All groups share one centre, and each spreads out both ways along 9 directions, with some noise.
(in the rows, 128 means zero)
Known rows, each followed by its group:
[116 113 155 133 139 139 123 105  95 144 115 140  87 144 109 149 150 110
 120 110  89 138 111] : N
[109 105  75 149 135 100 148 147 138 126 112 113 115 168 119 111 101 155
 130 118 134  85 146] : H
[136 121 168  98 119 131 110 130 133 117 149 110 164 104 117 128 126 130
 148 110 146 135 132] : D
[122 123  99 137 125 117 132 155 143 128 118 143 146 149 138  98 120 142
 137 115 149 162 108] : H
[129 151 147 164 134 134 118 108 139 121 104 132 108 119 125 143 181 141
 117  94 102 129 117] : Q
[125 102 171 152 129 119 121  92 157 101 163 140 150 124  93 149 124  76
 111 140 120  97 186] : Y
[129 153 106 154 121 115 122 139 166 110 127 129 152 124 143 128 128 132
 125 102 156 138 132] : N
[137 144 139 151 116 123 129 130 150 143 131 130 101 136 153 163 113  90
 134  96 142 125 140] : D
[123 133 128 129 104 123 141 164 135 130 152 134 137 127 146 138  87 103
 138  92 158 146 134] : H
[126 120 121 132 121 111 150 149 152 137 123 134 113 161 136 113 118 130
 163 110 147 106 122] : J
[114 149 153 116 127 120 140 127 121 112 159 118 146 103 121 154 144 136
 114  86 112 146 137] : E
[153 152 102 146 127 131 121 145 126 140 103 129 108 133 154 144 115 121
 149 116 141 155 116] : Q
[134 126 107 118 129 128 116 150 112 132 114 124 128 136 128 122 112 143
 142 106 133 166 109] : N
[125 143 144 144 125 116 149 130 151 133 145 128 128 128 144 147 134 113
 138 130 144 111 131] : Y
[ 94 120 114 151 120 117 146 148 138 112 139 137 142 131 121 117 122 143
 106  94 135 125 129] : H
[121  90 126 151 135 110 126 121 144 120  99 124 108 169 100 111 130 139
 152 113 120  91 131] : Y
[129 134 102 145 135 101 121 125 153 102 142 144 165 131 124 121 110 109
 106 132 136 145 162] : J
[130 176 160 140 122 136 118 121 128 105 155 110 168  68 131 170 154 138
 136 117 157 146 114] : J
[145 124 138  70 121 136 118 146 116 113 129 103 150 107 108  97 126 170
 171 115 126 134 124] : Q
[121 102 132 138 127 140 123 117 107 125 144 152 149 112 112 121 128 123
  79 143 105 170 142] : Y
[135 117  69 131 133 115 134 142 115 137 121 104 139 140 130 133  84 147
 115 152 141 127 154] : J
[102 113 142 136 136 105 148 125 151 109 149 130 164 132 104 107 160 157
 133 136 125 110 132] : M
[119 121 146 152 116 134 134 130 133 130 153 153 132 114 137 141 125  99
 100 126 127 150 140] : D
[137 108 152 164 136 109 142 104 117 151 135 135 118 151 127 178 151 105
 138 142 113 156 137] : M
[126 115 111 134 133 121 151 141 120 151 114 120  96 155 134 135 128 143
 136 124 113 116 129] : E
[117 164  82 183 138 100 134 151 159 109 103 141 137 147 135 112 151 154
 157 117 157 141  93] : N
[109 137 140 173 121 143 157 136 125 123 142 132 116 105 130 160 137 124
 125 144 138 113 123] : H
[118 104  81 154 127 113 141 133 130 136 128 132 113 159 133 140  80 108
  84 131 122 117 176] : H
[146 119 166 125 127 158 120 111 107 130 143 167 136 101 120 131 150  98
 118 163 100 184 119] : J
[106  86 137 100 120 132 134 138 105 140 146 130 143 135 112 116 105 135
 107  99 125 148 129] : Q
[130 122 149 103 122 145 130 130  93 139 142 120 126 110 125 149 126 128
 118 112 112 161 128] : E
[107 111 151 160 128 126 132 102 140 134 133 142 118 137 124 135 150 116
  82 121 102 115 152] : N
[114 117 171 165 110 143 139 143 170 141 117 152 109 142 139 108 151 113
 177 132 170  94  76] : E
[ 98  86 135 131 128 116 149 126 129 126 146 146 153 144 102 105 140 142
 102 122 111 134 140] : M
[ 96 102 150 151 116 130 155 141 119 152 153 150 126 138 140 149 114 103
 115 127 155 141 107] : Q
[120 102 159 146 147  88 148  98 141 130 132 112 140 161  96 149 181 153
 162 140 111  95 130] : M
[141 100 102  93 115 118 154 156 147 125 164 133 158 140 134  99  66 112
 139 159 143 120 182] : Q
[135 113 107 125 126 112 124 136 125 136 129 123 134 143 134 141  99 116
 121 111 133 145 146] : M
[142 119 144 104 121 128 131 130 125 132 159 118 144 115 127 148 102  99
 141 151 141 116 155] : J
[136 124 110 130 134 113 127 132 141 139 111 139 136 150 135 110 137 142
 145 148 134 148 113] : H
[144 119 136 116 129 100 134 123 136 128 144 102 144 141 125 154 111 115
 165 143 143 108 153] : M
[139 142 121 153 127 135 129 145 129 140 103 129 111 133 146 134 138 144
 164 131 147 145  93] : D
[111 108 127 150 132 110 135 131 125 137 122 140 133 158 123 128 149 143
 124  98 114 159 113] : M
[123 116 171 129 128 131 120  97 118 134 129 121 107 127 116 149 150 122
 106 105  95 117 140] : M
[123  98 147  96 131 124 140 128  93 144 164 140 109 151 116 156  72  55
 134 131 116 136 156] : N
[100 111 114 143 122 124 151 146 134 140 125 151 119 152 132 109 130 137
 104 100 120 138 119] : Y
[114 149 118 138 130  93 126 145 172 108 109 119 131 155 127 110 138 144
 159  61 147 107 115] : J
[114 111 112 159 124 121 150 133 145 133 145 150 128 141 136 131 108 104
  99 140 131 128 155] : H
[151 172 121 151 148 101 107 100 145 108 121  99 146 112 122 170 152 132
 132 135 121 116 155] : E
[131 137 117 147 122 126 124 124 150 118 128 118 161 110 131 122 141 155
 111 132 139 134 140] : N
[114 131 113 133 128 121 134 134 118 122 121 102 145 115 120 129 140 177
 125 121 142 127 117] : J
[137 152 129 151 128 107 116 118 146 130 116 113 115 140 141 162 122 103
 129  88 134 115 144] : J
[129 100 145  87 140 148 132 114  63 139 134 113 132 107  97 130 145 161
 131 174  96 138 116] : D
[150 140 116 117 135 126  97 112 109 110 141 121 170 100 122 152 106 111
  99 138 128 173 161] : E
[116 123 120 123 117 108 105 133 154 104 134 131 167 139 116 106 106 129
  96  49 135 154 151] : D
[ 97 123 121 143 132 133 141 144 113 112 110 106 123 125 100 114 150 194
 141 103 128 108  98] : H
[139  88 160 113 118 146 122 137 111 137 116 118 106 140 103 126 118 131
 187 126 137 117 110] : Y
[128 126 157 136 127 124 129 109 124 124 151 134 145 112 121 155 137 107
 116 126 121 149 143] : M
[133 130 101 146 136 132 123 134 112 139 104 130 119 133 132 129 134 143
 126 135 123 161 111] : D
[111  78 136 134 127 105 154 135 124 163 129 137 101 186 121 139 120 117
 132 100 112 124 138] : M
[109 126 164 163 135 127 176 126 141 149 132 136  74 145 138 153 161 117
 159 150 118  70 112] : D
[147 141 122 130 134 106 141 132 164 124 113 101 110 147 131 124 140 142
 190 146 144  68 133] : Q
[131 134 144 117 134 105 121 114 135 113 137 110 144 126 111 135 134 126
 139 111 123 108 145] : N
[121 114 172 101 109 149 132 141 109 146 125 113 111 119 123 127 147 154
 160  80 127 126  93] : N
[110 131 166 122 112 123 142 134 145 129 147 132 119 139 127 138 130 106
 147  82 139 106 122] : N
[104  72 184 118 106 159 134 121 112 148 166 164 127 119 122 127 110  86
  79 126 111 139 146] : E
[112 101 151 120 121 122 157 135 141 132 151 127 135 133 121 118 126 134
 142 144 137  92 139] : N
[130 118  89 122 134 103  97 118 139 107 122 118 159 147 114 115 103 139
  92  89 122 147 163] : D
[126 137 114 114 120 121 120 131 120 152 122 121 103 147 146 146 110 116
  94  53 114 145 134] : Y
[114 141 136 113 130 112 180 153 117 141 143  98 106 134 126 153 153 170
 161 103 110 103 125] : E
[153 127 155  96 125 141 122 127 101 143 132  99 115 114 127 158 119 123
 168 143 133 125 123] : D
[149 124 132 142 129 138 143 130 116 155 123 113 105 122 145 161 125 126
 152 180 144 113 126] : J
[ 80 115 180 171 121 123 159 126 147 144 141 143 112 141 132 146 167 119
 135 106 144  96  95] : Q
[127 118 122 168 121 124 117 121 158 129 125 158 129 143 144 127 111  90
 104 125 147 140 139] : E
[120 110 113  83 133 115 138 143 102 124 142 108 148 131 105 117 110 152
 141 126 127 125 129] : D
[ 93 117 150 159 115 149 173 150 119 119 173 148 137  91 124 142 114 118
 116 153 148 120 134] : H
[114 112 210 156 113 139 138 110 154 125 155 143 109 122 113 150 152  86
 146 106 129  98 128] : Y
[133 136 129 140 132 133 128 103 114 148 131 133 114 120 145 161 135 112
  77 134 106 147 143] : Y
[ 64 114 132 163 127 113 138 147 122 134 121 139 136 155 127 127 141 144
 114  58 161 151  69] : Q
[128  66 125  94 120 132 140 127 104 151 154 135 127 147 117 119  79 105
  96 153 107 132 173] : J
[133 128 142 120 132 129 109 118 129 123 113 110 134 126 117 126 143 140
 148 110 134 121 111] : E
[147 142 138 114 128 125  94 112 113 122 109  99 126 124 118 149 127 130
 135  92 122 135 132] : E
[127 133 128 145 114 135 137 143 143 131 122 157 105 134 139 119 134 122
 119  97 114 146 126] : Q
[119 148 148 153 131 114 139 121 162 114 121 124 125 131 125 127 174 145
 151 116 132  90 114] : Q
[105  98 135 107 115 118 156 150 137 136 154 134 143 141 123 106 112 133
 132 121 136 113 139] : Y
[118  91 108 100 129 135 132 145  96 135 114 112 128 138 108 104 113 172
 132 116 118 135 120] : H
[108 136 146 162 127 149 116 108 121 118 111 146 119 104 119 117 179 153
  87 105 100 153 102] : M
[126 131  83 177 128 117 128 157 152 121 101 149 125 158 138 110 118 136
 145 111 149 156 108] : Y

New rows. What belongs after each?
[154 136 172 128 131 124 110 104 153 129 121 146  98 150 126 144 142  78
 156 109 108 122 137] : J
[121 174 151 137 128 119 147 115 143 130 154 119 147  95 148 159 167 128
 110 148 132 121 132] : Y
[112 114 139 153 124 115 125 114 151 118 129 142 124 146 115 129 137 116
 112  96 115 118 144] : Y
[154 168  70 151 129 127 127 154 126 128 128 135 159 111 166 141 103 128
 132 159 166 197 119] : Y
[125 140 124 135 117 129 135 145 113 141 114 101 113 123 141 154 122 145
 146 101 151 127 104] : J
[ 57 106 139 168 140  98 132 115 107 132 139 122 155 150 117 160 140 133
  92  96 166 134  86] : Q
[104 119 152 118 121 115 143 124 140 126 158 127 147 122 125 128 136 127
 106 108 123 115 144] : Y
[142 115 117 131 128 123 132 118 140 133 131 131 118 140 128 132 113 111
 111 135 111 116 169] : Q
[112 157 112 130 101 148 130 158 167 107 153 151 140  99 155  97  88 104
 106 120 172 109 141] : M
[106 147 147 155 112 139 149 147 118 116 144 110 120  97 118 160 124 133
 145  95 149 101 119] : H
[138 127 131 108 138 108  97  99 133 103 133 114 159 130 104 130 118 116
 103  98 105 131 173] : J
[119 100 134 147 126 139 143 117 133 145 119 130 123 127 129 117 157 158
 105 154 110 113 132] : N
[137  97 146 130 132 135 134 119 131 139 117 121 120 132 121 118 143 142
 161 182 138  96 114] : E
[126 148  92 107 118 159 105 154 121 103 111 128 140  99 132  79 105 160
 106 109 142 145 106] : M
[125 136 127 126 142 112 123 108 134  93 147 101 183  97 101 132 143 159
 120 159 137 118 151] : J
[123  88 155 128 126 129 141 117 111 154 133 131 108 151 116 141 136 125
 119 121 103 134 131] : M
[122 108 120 120 126 113 137 136 143 123 138 142 142 150 120 100 110 119
 130 128 130 127 144] : J
[142 145 142 112 124 127 125 138 118 129 148  91 152  94 133 159 108 128
 158 135 162 125 128] : J
[ 84 111  73 119 122  95 159 154 145 146 131 142 132 180 148  91 104 149
  66  67 121 135 144] : Y
[132 115 126 115 138  70 139 126 160 117 148  91 163 165 108 140 116 129
 181 123 150  88 160] : M
[135 141 132 127 127 120 122 115 132 130 141 121 134 121 135 156 120 109
 103 120 123 132 156] : Y
[119 141 130 112 124 130 121 148 110 121 129  98 153 103 120 135 129 172
 149 100 153 139 102] : J
[117 115 117 122 135 137 152 131  91 136 150 144 119 128 126 135 116 120
 100 152 106 147 136] : D
[107 160 118 189 134 128 144 140 148 115 107 142 132 113 140 126 183 172
 134 130 147 144  78] : J
[105 132 131 150 127 112 147 132 148 113 135 117 145 123 121 126 156 163
 132 115 143 102 117] : J
[105 147 127 137 173 100 110  96 103  92 122 140 131 150  84 134 155 114
 140 113  93 146 110] : N
[119 105 177 113 119 139  92  99 121 121 131 130 135 122 108 126 134 112
 103  86 114 131 135] : E
[ 97 130  95 163 147 108 130 132 125 103 122 167 141 149 107 104 145 136
 106 104 109 172 105] : N
[102 100 133 135 132 101 161 141 154 127 137 126 138 160 114 110 144 147
 160 122 138  99 127] : M
[113  89 105 142 110 143 180 171 111 166 155 136 127 127 156 137  84 130
 122 178 165 128 133] : J
[141 126 159 140 104 122 145 122 181 140 149 105 140 107 153 149 127 125
 122 145 154  74 174] : N
[106 110 137 126 135 144 131 112 122 117 120 130 129 114 100  95 162 168
 106 145 101  98 122] : M
[133  93 131  91 126 127 126 138 125 155 113 143 133 161 129  91 136 147
 141 116 118 156 104] : H
[ 98  92 167 129 123 122 164 126 141 137 169 133 134 131 118 137 126 113
 129 157 142  87 141] : Q
[118 115 146 125 122 130 116 135 143 110 138 137 167 119 115  95 138 136
 144 132 150 133 111] : E
[121 117 172 109 121 116 126 119 152 136 138 130 126 146 124 122 144 116
 140  86 122 114 128] : H
[117 131 130 158 145 105 128  97 140 117 130 136 118 149 116 148 141 102
 109 127 106 112 152] : N
[133 145 100 173 123 119 162 153 189 116 121 159 119 142 143  91 149 140
 155 149 134 111 129] : Q
[131 124 155 114 134 131 134 126 106 135 143 135 110 131 119 153 120  93
 166 132 127 131 113] : N
[118  98 157 142 123 141 139 137 132 117 137 146 137 126 103 110 141 137
 162 138 139 132 106] : Y
[142 119  99 127 115 125 102 149 144 108 121 132 187 119 125  94 105 151
 120 112 158 182 132] : D
[131 121  59 153 134 114 125 156 135 125  98 135 131 159 135 106 107 151
 134 125 143 157 118] : Y
[137  94 120 108 152  80 128 120 108 124 135  96 178 158  90 143 133 160
 166 138 122 157 142] : M
[126 137 139 122 121 130 143 154 130 132 136 124 128 125 134 130 123 126
 178 119 158 132  98] : N
[122 150 124 157 151 119 125 121 115 114 116 141 122 137 118 141 154 122
 154 141 124 146  96] : N
[110 123 127 108 144  96 114 119 127 106 134 118 136 159  96 129 113 113
 122  80 114 119 151] : N
[117 125 138 165 128 127 129 111 129 132 134 154 130 132 127 150 143 107
  92 104 107 161 137] : M
[121 122 130 143 113 130 147 149 132 133 146 135 126 124 138 141 107 110
 130 122 145 122 135] : H
[125  74 139  99 129 137 126 116  98 128 148 127 154 127  95 114 112 135
 103 149 103 136 155] : Y
[107 105 108 131 116 133 127 151 132 131 116 132 148 129 124  90 129 177
  92  93 126 159 123] : N
[114 119 129 156 119 128 152 136 132 135 138 139 115 136 133 138 125 121
 118 132 132 123 129] : H
[126 133 111 124 136 115 128 102 124 143 130 116 125 138 141 149 126 121
  69 120 100 130 163] : Y
[103 111 135  95 120 116 148 138 122 140 151 121 142 137 123 110 119 142
 109 107 121 117 140] : Y
[114 141 212 141 105 138 124 120 160 153 135 168 102 134 152 137 185  90
 129  52 114 152  88] : H
[155 138 110 141 124 113 130 140 162 148 133 146 123 157 167 142  98  76
 142 146 159 142 145] : H
[144 113 166 126 124 150 118 112 110 145 117 116 116 112 122 140 156 145
 146 146 121 131 115] : D
[155 128 121 119 137 150 125 124 113 120 125 132 142  98 114 109 150 162
 138 191 108 155 129] : Q
[108 167 114 177 125 112 139 138 163 129 116 142 117 138 154 131 160 138
 117  86 137 137 101] : Y
[143 162  69 174 154 128  94 104  92 105  68  85 115 113 107 162 149 183
 112 140 108 143 123] : H
[139 141 120 139 127 118 151 140 140 136 141 126 125 130 148 154 118 115
 152 141 146 124 135] : E
[130 150 153 164 127 148 120 111 126 124 117 147 120 105 132 142 175 135
 112 115 107 161 107] : Q
[165 128 130 112 128 129 104 109  98 142 119 101 117 126 128 167 109 111
 140 129 121 146 143] : M
[145  64 153 102  89 140 100 149 157 135 130 122 175 129 119  80 104 150
 135  89 163 157 138] : D
[154 119 124 111 126 160 107 114  86 150 104 111  90 123 132 142 110 123
 111 135 106 131 135] : M
[140 138 156 115 120 104 128 120 168 119 143 112 124 136 126 140 122 102
 147  95 128  77 172] : Q
[108 108 151 143 119 136 163 132 144 132 145 153 121 129 124 111 154 133
 129 144 116 110 125] : Q
[121 106 146 159 121 137 144 147 143 134 114 147 104 143 123 118 151 137
 183 142 149 115  88] : Y
[101  92 119 150 121 127 150 145 121 149 136 150 124 153 131 121 110 127
 108 129 136 145 117] : Q
[117 161 128 159 143 106 145  94 130 111 161 124 143 111 119 177 158 125
  67 115  78 139 188] : E
[124 118 165 106 113 116 129 135 147 140 147 144 129 144 138 125 127  95
 133  89 133 135 130] : H
[108  91 103 156 123 102 150 140 174 139 125 174 103 200 132  90 104 100
 110  91 115 118 152] : J
[137 128 144 135 121 129 110 126 125 112 138 134 144 120 118 143 110 104
 128 105 136 153 139] : Y
[127 167 138 163 123 108 135 128 197  95 138 143 140 124 134 126 152 116
 135 101 131 110 149] : Q
[108 125 146 132 122 123 148 129 145 128 159 141 142 118 133 128 134 118
  99 120 129 129 139] : Y
[122 107 156 109 134 107 144 104 145 123 168 113 150 126 112 136 129 115
 115 159 122  76 178] : Y
[127 114 131 117 106 130 115 132 134 138 125 116 125 133 135 133 105 130
 101  65 125 140 153] : N
[115 109 186 135  96 154 122 129 141 127 159 155 152  98 125 125 139 111
 105  94 135 165 128] : D
[142  94 117 115 137 137 120 124 102 137 112 142 127 135 114 108 135 145
 124 151 102 155 126] : J
[ 95 106 131 123 116 138 176 156 123 152 158 157 136 127 144 107 132 136
 101 139 127 145 112] : Y
[118 120 141 145  99 151 157 160 110 172 135 137  85 130 161 164 105 107
 124 100 146 139 108] : J
[129 147 183 111 107 147  87 117 117 140  93  87  94 121 125 150 162 158
 133   4 113 131  97] : N
[121  63 125 128 139 129 110 116 114  96 129 135 166 135  66  90 119 151
 124 154 111 139 150] : Y
[130  95 135 126 132 137 130 113 107 127 127 130 132 126 106 127 134 138
 118 161 108 135 132] : Y
[150 142 134  97 132 118 108 116 127 123 110  76 131 125 121 141 129 156
 165 110 134 105 132] : N
[132  99 143 112 121 145 144 133 114 146 140 134 122 122 124 125 125 127
 132 159 116 131 139] : Q
[129 125 115 135 121 141 117 125 121 133 121 139 112 126 139 136 101 102
  89 116 119 138 149] : M
[113 115 140 156 125 119 138 123 156 135 123 168 100 162 132 118 140 107
 119 100 109 131 128] : J
[158 134  90 133 131 120 123 134 146 125 114 125 123 139 139 127 104 118
 135 140 127 132 164] : Q
[131  78 133 133 109 148 124 131 122 148 129 152 127 140 133 115 104 115
  94 117 121 163 144] : D
[ 96  89 163 137 113 133 138 131 152 129 159 163 140 138 120 103 126 101
 102 114 138 121 134] : E
[174 114 102 135 144  99  91 120 138 109  83  84 117 165 104 136  94 128
 200 137 146  93 146] : Y
[ 91 132 174 151 114 114 147 104 189 114 150 133 111 136 121 128 151 103
 104  92 120  43 163] : M
[119 119 127 159 140 102 123 117 127 141  96 127 110 171 116 143 166 152
 133  84 102 151 112] : M
[119  95 160  91 125 148 122 123  95 132 131 130 137 119  99 110 145 150
 128 114  99 150 114] : J
[117 133 150 139 128 114 108 110 151  98 138 127 166 116 109 120 148 132
 113 108 130 125 133] : E
[117  79 136 152 125 125 167 129 152 148 151 174 111 163 135 112 116  88
 117 180 113 106 157] : J
[106  75 148 127 139 136 144 103  94 148 126 142  99 150  99 122 146 129
 101 138  79 115 130] : N
[129 152 129 152 124 124 125 132 154 110 129 140 138 119 132 130 144 124
 123 108 131 142 134] : Q
[120 117 125 153 124 118 150 138 155 128 146 167 134 141 136 120 118  91
 123 147 138 137 143] : J
[135  98  92 157 140 110 122 135 138 129  76 121  98 183 111 113 122 155
 156 126 125 107 119] : Y
[ 96 130 133  95 118 118 143 158 118 105 159 124 181 106 101 102 138 171
 125  71 126 164 119] : E
[125 127 124 134 136 120 125 116 127 120 118 112 135 124 116 132 147 158
 131 137 125 120 127] : J
[124 108 111 149 130 145 157 143 106 150 120 126 115 121 140 132 133 154
 131 185 135 134 109] : J
[147 129 126 150 132 133 118 123 125 112 134 135 152 104 124 140 124 114
 144 172 144 157 132] : Y
